The rows of a group lie close to one hidden flat surface of 12 dimensions, which passes through zero. Surfaces can cross.
Some rows, each with its group after it:
 18  -4   6  13  16   7  -7 -15  20  19 -20   5  -1 -12  -7   8  -6   1 -13  15 -27  10 -23 -> j_326
 15  24   2 -11   9  -6   2  -3   1   8  -7 -11   7  -3  12   3 -14 -11  -7   9  -2  -6   5 -> j_19
 14  -6  18   0  13  -2  26   5  -3   8   0   2  10  -7  10   0 -21  16  20  -8   8   0  12 -> j_525
 -9 -17   0   1  11   1  10   1  -8   9  14 -12   4 -26 -13  20  35   7   4  -2   2   1   0 -> j_326
 -4  15 -21 -11 -12 -24  27   2   4 -21  12   5   3 -23  11  -5  -1   1   1  12   5  -6 -14 -> j_19
  0  -1  -5  -2  -8   0  -3   4  -4  -2   8 -12   1  14   0  -1  -6  -6   5 -12   3  -1  19 -> j_143
  3   1 -20  10  15   8  -3  -3   0 -11 -22  -4   0  15 -20  12  -8  -2 -12  20  -2 -31 -27 -> j_326
  8  -9 -12  11   4   0  13  -8  -7  -3   4  19   6 -22  -3   5   2   8   2   9   2 -16 -10 -> j_143
 18   4 -12 -18  -3  -5   3 -12  -4   1   9   7   0 -14   3  -4   5  -2 -20  11   4  -1 -14 -> j_19
 17  19   5 -11   1  -1  -8 -15   1  10  -4 -16  -7   3   9  -2  -4  -4 -17   3  -4  18  -5 -> j_326
  7  -8 -12  -4   0   0  -6  -3  -6  -5  -2  -8   2  -4  -3   7   0 -13  -2   8  -3 -12   6 -> j_143
 -4  -4   8 -14   1 -24  -1   4  24   2   5  -7   7 -15  -1   3   6   6   1  -4  -1  12  -5 -> j_326
-19 -25  11 -24  -7   3 -18   0 -13   0  11   7  24  -4  -1   5  18  12   3 -21   8  -2  10 -> j_19
  2 -25   6 -25   0   5 -13  -1  -7  -2   0   3  11 -11   6  -1   4 -14  -3   8  -2   2   7 -> j_525
-10   2  -2   1   2 -22  12   7  -1   2   0   2  -1 -18  -6   5  23 -12  14  -6  13 -10  15 -> j_326
  0   2  -1  13   3   0   7  25  -7  -3   0   0   3  -7   1   9  -7  10   5   9  -5 -28  10 -> j_326
 -8 -10  11  -3   0  -6  -7  10  12   2  11   4   1   1  -2  -2   7  10   4  -9   6   6   4 -> j_525
  2   6   0   7   4   0  -5 -11  -9   2 -13   7  -3  -5  -4   5   7   8  -9   2   4  -8 -15 -> j_143
 -6  15 -19  -4 -20 -10  12  15  17   1  -1   7   5  39 -17 -16 -12  -6  -2 -28   1  -8  11 -> j_143
-14  18  -3  12  -4   0  10   2  13   2  -1  11  -7  30 -11 -12   0   5   2 -16   7   7 -10 -> j_326
  1  12   3 -12   2 -10  23   1   8   8  17  11  16  -3   5  -6  -3   6   7 -14  12   4   6 -> j_19
 26   1   6  16  10   1   4 -12   9  17 -11  14 -18 -10  -1  -6  -3  -5  -7  11  -5  11  -9 -> j_19
-10   6  -5  15  -4   8  15  -3  -3  -4  -4  17  -1   6   0  -5  -4   5   6  -2  -2   0 -11 -> j_143
 -5  -2   0  17  -9  -1  -6  -5 -10  -6  -9   0 -19  -5   3  -3   6  -9   7   1  -2   7   6 -> j_19
 -1 -11   2 -12 -10   9 -13  21  -5  -4   3   3  -1  12   1  -9  -2  -5  -7   3  -4  -8  13 -> j_525
 -4 -15  -4  15   1  10 -18 -19   3   3   3 -13  -5  16 -14   8   5  -5   6 -16   1  12   6 -> j_143
 -4 -18  -5  -2   1  12  -4  -5   9  -4   0  16   7  15 -15  -4  -3  10  -6  -1   0  -1 -22 -> j_326
 -7  25  -3 -11   8  -7  14 -10 -12   1  -3 -10  15   7   1   7   3   5   1 -12  19 -10  -4 -> j_19
 -2  -9  -6  -2  -3  16   5 -18 -20  -3   7   3  -1  -4   2   0  12  -4   1   0   4  11  -5 -> j_326
  8   9 -11   8   1   5   5   5  13  -4   3   8 -12  11   2 -11 -13 -23  -2  19  -5  -1  -1 -> j_143
 -8   9  -6   2  -6 -10  31   8  -2  -3  13   8   6  -4   3  -4  -1   7  16 -12   8  -3   8 -> j_143
  7 -10 -19  -7 -10   9   6 -15   3  -2  12 -14  -2   5  -6  -4  -2 -14  -6   0 -11  21  -4 -> j_525
-18  10  -1   9   8  16  11  19 -12 -12   1 -10  -3  32  -7   1  -6   8   9   1  14 -17   0 -> j_19
 -6  27   6  -4   1  -1   1   2  -5   7   8 -17  -5   8  -1   3  17  13 -12  -6   9   7  -8 -> j_525
 -4  25   7  -1  17   3  21 -12   9   2 -21   1   3  15  -6  -1  -7  20  -7   3   7   7 -41 -> j_326
 10   3  -5   7  -5 -12   2  -6   0  -2 -11  17   7 -11  10  -1 -19  -7   7  -2  -4 -13  10 -> j_525
 12  -4   1   4   0  -8  11 -12   8   1   0   1   0 -15   9  -2 -13  -4   9   2  -4  14   1 -> j_525
 -4   5  -1  -5  -5 -11 -14  -3  17  -2  19 -20 -14  -4  -3   1  18   5 -12   3   1  24 -13 -> j_525
 -8 -11  -8  14   6   8   3 -17   7   5   1 -10   3  16 -23  10   6   4   8 -20   1   9  -9 -> j_143
 -4  -4 -13  -3  -7  -6   9   0  17  -9   0  -7 -11  -4  -6  -6   4 -12  -3  11 -11  17 -15 -> j_525
 -2  -2 -22  13 -13  -2   8  -4   9 -14  -3   7  -1  10   2  -7 -24 -27  17  -1 -10  -2  14 -> j_143
 -8  -1   5 -10   4  -2   6  -2 -10  -1  -2  12  20  -2   4   2  -1   6   9 -10  14 -14   5 -> j_19
 11  -4  -8  11   5  16  10  -7 -25   0   3   1   6  -4   1   9  -6  11   0   3   2 -17   0 -> j_326
 -1  33  -9  19 -16   0  27   3  -3   1   6   0 -15  -2   9 -10  -3   5  -1  -1 -12  13  -4 -> j_525
 -3  -8  -8  13 -21 -18  12  -8 -17 -15   8  28   4 -16  13  -6 -10   8  26 -22  18 -14  22 -> j_19
  0   3   0  -8  -4   7 -25  -2 -17   8  13   5  15  -1   0  10  14  18 -19  -8   3 -17   3 -> j_525
 11  -3 -14  17   2 -11   7 -11  17   0  -2  11   1  -5  -6   2 -13 -11  10  -1  -1  -5   2 -> j_143
-10  -6  -7  -9   2   3  -6  16  -1 -20  -7  -2  11   1   5   4 -14  -9   1  22  -7 -23  -2 -> j_19
 -1  10  -2  21  -3  -3   9   4  15   7   2   8  -2  -5  -1   1  -5  11   1  -2 -16   5  -7 -> j_326
 -8 -10  12   0   4  -4 -14  -8  10   5  10   3 -11 -15   0   0  25  -5   0   4   4  23  -5 -> j_143
 18  11 -13  25  18  14  28   1  17  10  10 -13  -1   7  -5   7 -25 -12  10  12 -16   4   4 -> j_19
-11  -8 -10  -9  -2 -15  -5  -7  12  -3  13  -5  12   5 -16   6  12   7   1 -20  15  -3  -2 -> j_525

New rows, each followed by its group:
 10 -25 -10  14  -1 -12 -17 -14  20   5   7  22  -4 -13 -13   1   8 -12   3  -2   2  -1   2 -> j_143
 -3 -17 -12   8  -6   6 -10   8 -16 -21  -5   0   2  -3   3   7 -11   3   4  11  -3 -25   3 -> j_19
-11  10 -13  -5   3   2  32  16  -3  -9  16 -15  -3   5   0  -1   5 -22  13  10   6  -2  13 -> j_143
-18 -40  -2   0   2  20 -25   4  -2  -9  -3   0  15  12 -21  14   7  13  -2  -3  -8 -14 -11 -> j_19
 17 -12   0  -2   8 -10  -7  -9  20   6  13 -13   7   8 -10   6 -15  12   1 -14  10   3   2 -> j_525
 -4  -7   6  -3 -10 -10 -15  24   8 -14  -9  15  -1   4   9 -11 -19   1   4   7  -2 -17   9 -> j_19
 11  -2   1 -20   2   5 -12   8  -2  -1   0  -3  -7  -3  -1  -4   8   6 -28  24  -1  -4 -20 -> j_19
-17  13  -9  15   7   4  13   7   0  -6 -13   6  -6  13 -14   2   8  -3   3   8   4 -16 -17 -> j_326
 12 -10  -4 -13   8  -9 -19 -13  15   0 -18  -4   0  -7  -6   3  -1 -17 -13  15  -7  -1 -12 -> j_326
-14   5 -10  -8 -12  10   8 -12 -29  -7   1   6   4 -26  13   2  24 -13  -3  10 -10   4  -4 -> j_525
  6  -9 -13 -13  -9   6 -13  -6   2   1  18 -11   4  -6   2   2   4 -18 -11   4 -14  11   9 -> j_19
 -7 -11  -5 -14   0   3   3 -11  -6 -10   1   1   5  -9  -3   2  11   2  -5   7   5   3 -19 -> j_326
  6  -8  10  17 -22 -15 -11  -3 -20  -2   2  -5 -12 -15  11   1   1  26  11 -26   5   3  24 -> j_19
-10   6  -5  12   8   8  24  12 -13 -16   1  -5 -11  -6  -1   3   4  11   5  22   6 -10 -18 -> j_19
 -2 -19  -7  -5 -12   0 -28   4   8  -6  -2  11   6  19 -11  -6  -8   1  -7 -10  -2 -11   3 -> j_19
-11  -2  -1   0  -6  21  24   0 -27  18  25  31  -2  -2 -17  -9  49  20 -11 -17  17   4 -12 -> j_326
 15 -19   3   4  13  17   5  -6  -5  10   5  13  -6  -5 -14   1  12  22 -14   8   6   1 -25 -> j_19
 -2   6   6  18   3  -5  18 -21  -2  13  -4  16  -4 -16   9  -2   5 -17  24 -12   2  18  14 -> j_19
 -3  19   1  -5  15 -12  23  -6   3   3  -8  -4  17  -6  -3  10  -3  20   3  -5  11 -11 -17 -> j_19
-13   1   7 -18  17   2  11  -5   5   4  -7  12  13 -19   3   2  15 -14   0  18  -2   6 -19 -> j_19
 17  25  -1  -8   0  -3  -4   0  -4  22   4  -3 -13  -4  -5  -1  25   0 -32   4  -2   4  -9 -> j_326
  6  12   3  -3 -14 -22  18  -4   6   4  32  22   1 -32  18 -10   8  21   1  -9   9  16  -1 -> j_143
 -8 -23  20 -12  11  16  -7   8  -5   8   0   9  12   6  -3   0   8   4   4  -5   3   2   4 -> j_525
 -6 -10  -3  -7   0  -4  26  12  -4 -11  -2  -2   0 -20   0   1   6   4   7  13  -1  -3  -9 -> j_525
  5   3   5   5   5   6  -5  19   0 -11 -16   5 -14   5   7  -7 -15  -9  -3  29  -5 -15  -4 -> j_19
-16  -1  15  23 -12  -2  -7  28   5 -13 -14  14 -35  19   0 -21   0   5   9   4   6   3   2 -> j_19
  5   9   2  15  10  15  -4  -4 -10   3  23   2 -22   3   5  -2  16  -6  -2  15  18   6   2 -> j_143
  4 -15  -8 -21  -6   7   0  21   3  -9  29  -7   9 -11   5   0  -1   7 -11  17  -9  -2   0 -> j_19
  2  -2   3  -4   5   6   8   1  -2   8  12   7  17   9   1   0  -9   3   9 -14   8  -6  14 -> j_19
  8  11 -11 -29  -3  -7   0 -13 -14   0   4 -20  13   7   0   4   1  -9 -10 -12  13  -6   9 -> j_525
-11 -19  19 -11  16  24  -1  10  -8   2   7 -13   2  -9  -1   9  18  10  -3  17  -5  12 -14 -> j_143
 -1  -9 -12   1  -1  16 -11 -20  -7  -5   0  -5  -3  30 -11  -3  -5 -13   2 -10  12   4   1 -> j_326
 -1   4  -3  11 -10  -8  20  19   8  -1  11  27   9 -17   3  -5  -6  32   0  -2 -10 -14  -8 -> j_326
-14   0  20   2   1  14   1  19   2  -4   0  -2   1  17  10  -7 -14  11  10  -1  -3   8   5 -> j_326
-28  -4  22  -8 -12  -7 -17  32  11  -5  14   5 -13  14   5 -17  17  -3  10  -9  12  14  21 -> j_525
 12   5  16  -6  10   5  11  17   6   9   3   8 -11  -6   7 -11   1   6 -10  20   3   5  -9 -> j_19
 -7   7 -16   3  -6  -8   1  -1 -10  -7  -9  14   8 -18  -3   8  10   5  -8   6  -5 -24 -13 -> j_525
  5  -1   1  15   1   5  10  10   0  11  20  -3   4 -19  -2  12   8  26  -4   0 -16   0  -2 -> j_326
-18   1  -4  -5  -5  -3   6   6   3 -10  10  -4   1  -5  -4   2  14   8  -3   3   0   4 -14 -> j_326
 -2  -5   6  -2   8   5   5  -7 -14  -2 -12  21  -3  -7  -1  -3  13   3  -2   9  15  -8 -15 -> j_19
 11  18  -9  12 -12 -21   8  -1  -9 -14  -9  -3 -14  -8   8  -3 -13  16   0   2   9 -15  -3 -> j_19
  7  -7 -32  -4 -13   8 -12 -14  -7 -14   9  -3  -3   7  -8   0   0 -18 -14  10  -4  -8  -4 -> j_19
 -5  18   5   2   5   3 -15  -8 -14  -1  -2 -11 -12 -10   9   7  18  -4 -10  16   3   3  -9 -> j_525
 -8  -8  11  10  10   8  -6   2   3   7  -5  12  -3   6 -10   1  11   7   1  -3   6  -1  -7 -> j_143
 16   4   5  14   0  -4  -4   7   7  15   5  -2   0   8   0   2 -13   6   3 -14  -2  -6  23 -> j_326
 -3   5 -15   7   3 -26   9 -13  18  -9 -25  16  -1 -22  -3   3  -2 -19   6  12  -6  -9 -16 -> j_326
 -9 -15  -3   1   5  -4  -1  -5   7 -15 -14   3   6   3  -2   2 -12 -10  15   5   3  -7  -4 -> j_326
  5  14  -1 -19   1  -6  -6  -2 -11 -10 -14 -13  -4 -13  14   1   0 -11 -15  25  -2  -6 -10 -> j_326
 18 -11  -1  -3  -2  13 -23 -14  -6  12  -3   9 -18   3  -5  -9  12 -18 -21   9  -3  12  -4 -> j_19
 -5 -12  -2  29  -1   3  -6  -8  -4  -6 -19  -2 -16  -9  -4   8   1  -3  10   4 -13   2  -4 -> j_19
 -3   7  -4   0   4  -5   7 -19  -4   1  -6  -7  -5  -2  -3   2  10 -14   5  -5  10  10  -2 -> j_326
  1  11  -3   1  -5   5  12 -16  -8  -1   2   5  -2  -5   7  -5   2   6  -3   0  -1  14 -13 -> j_326
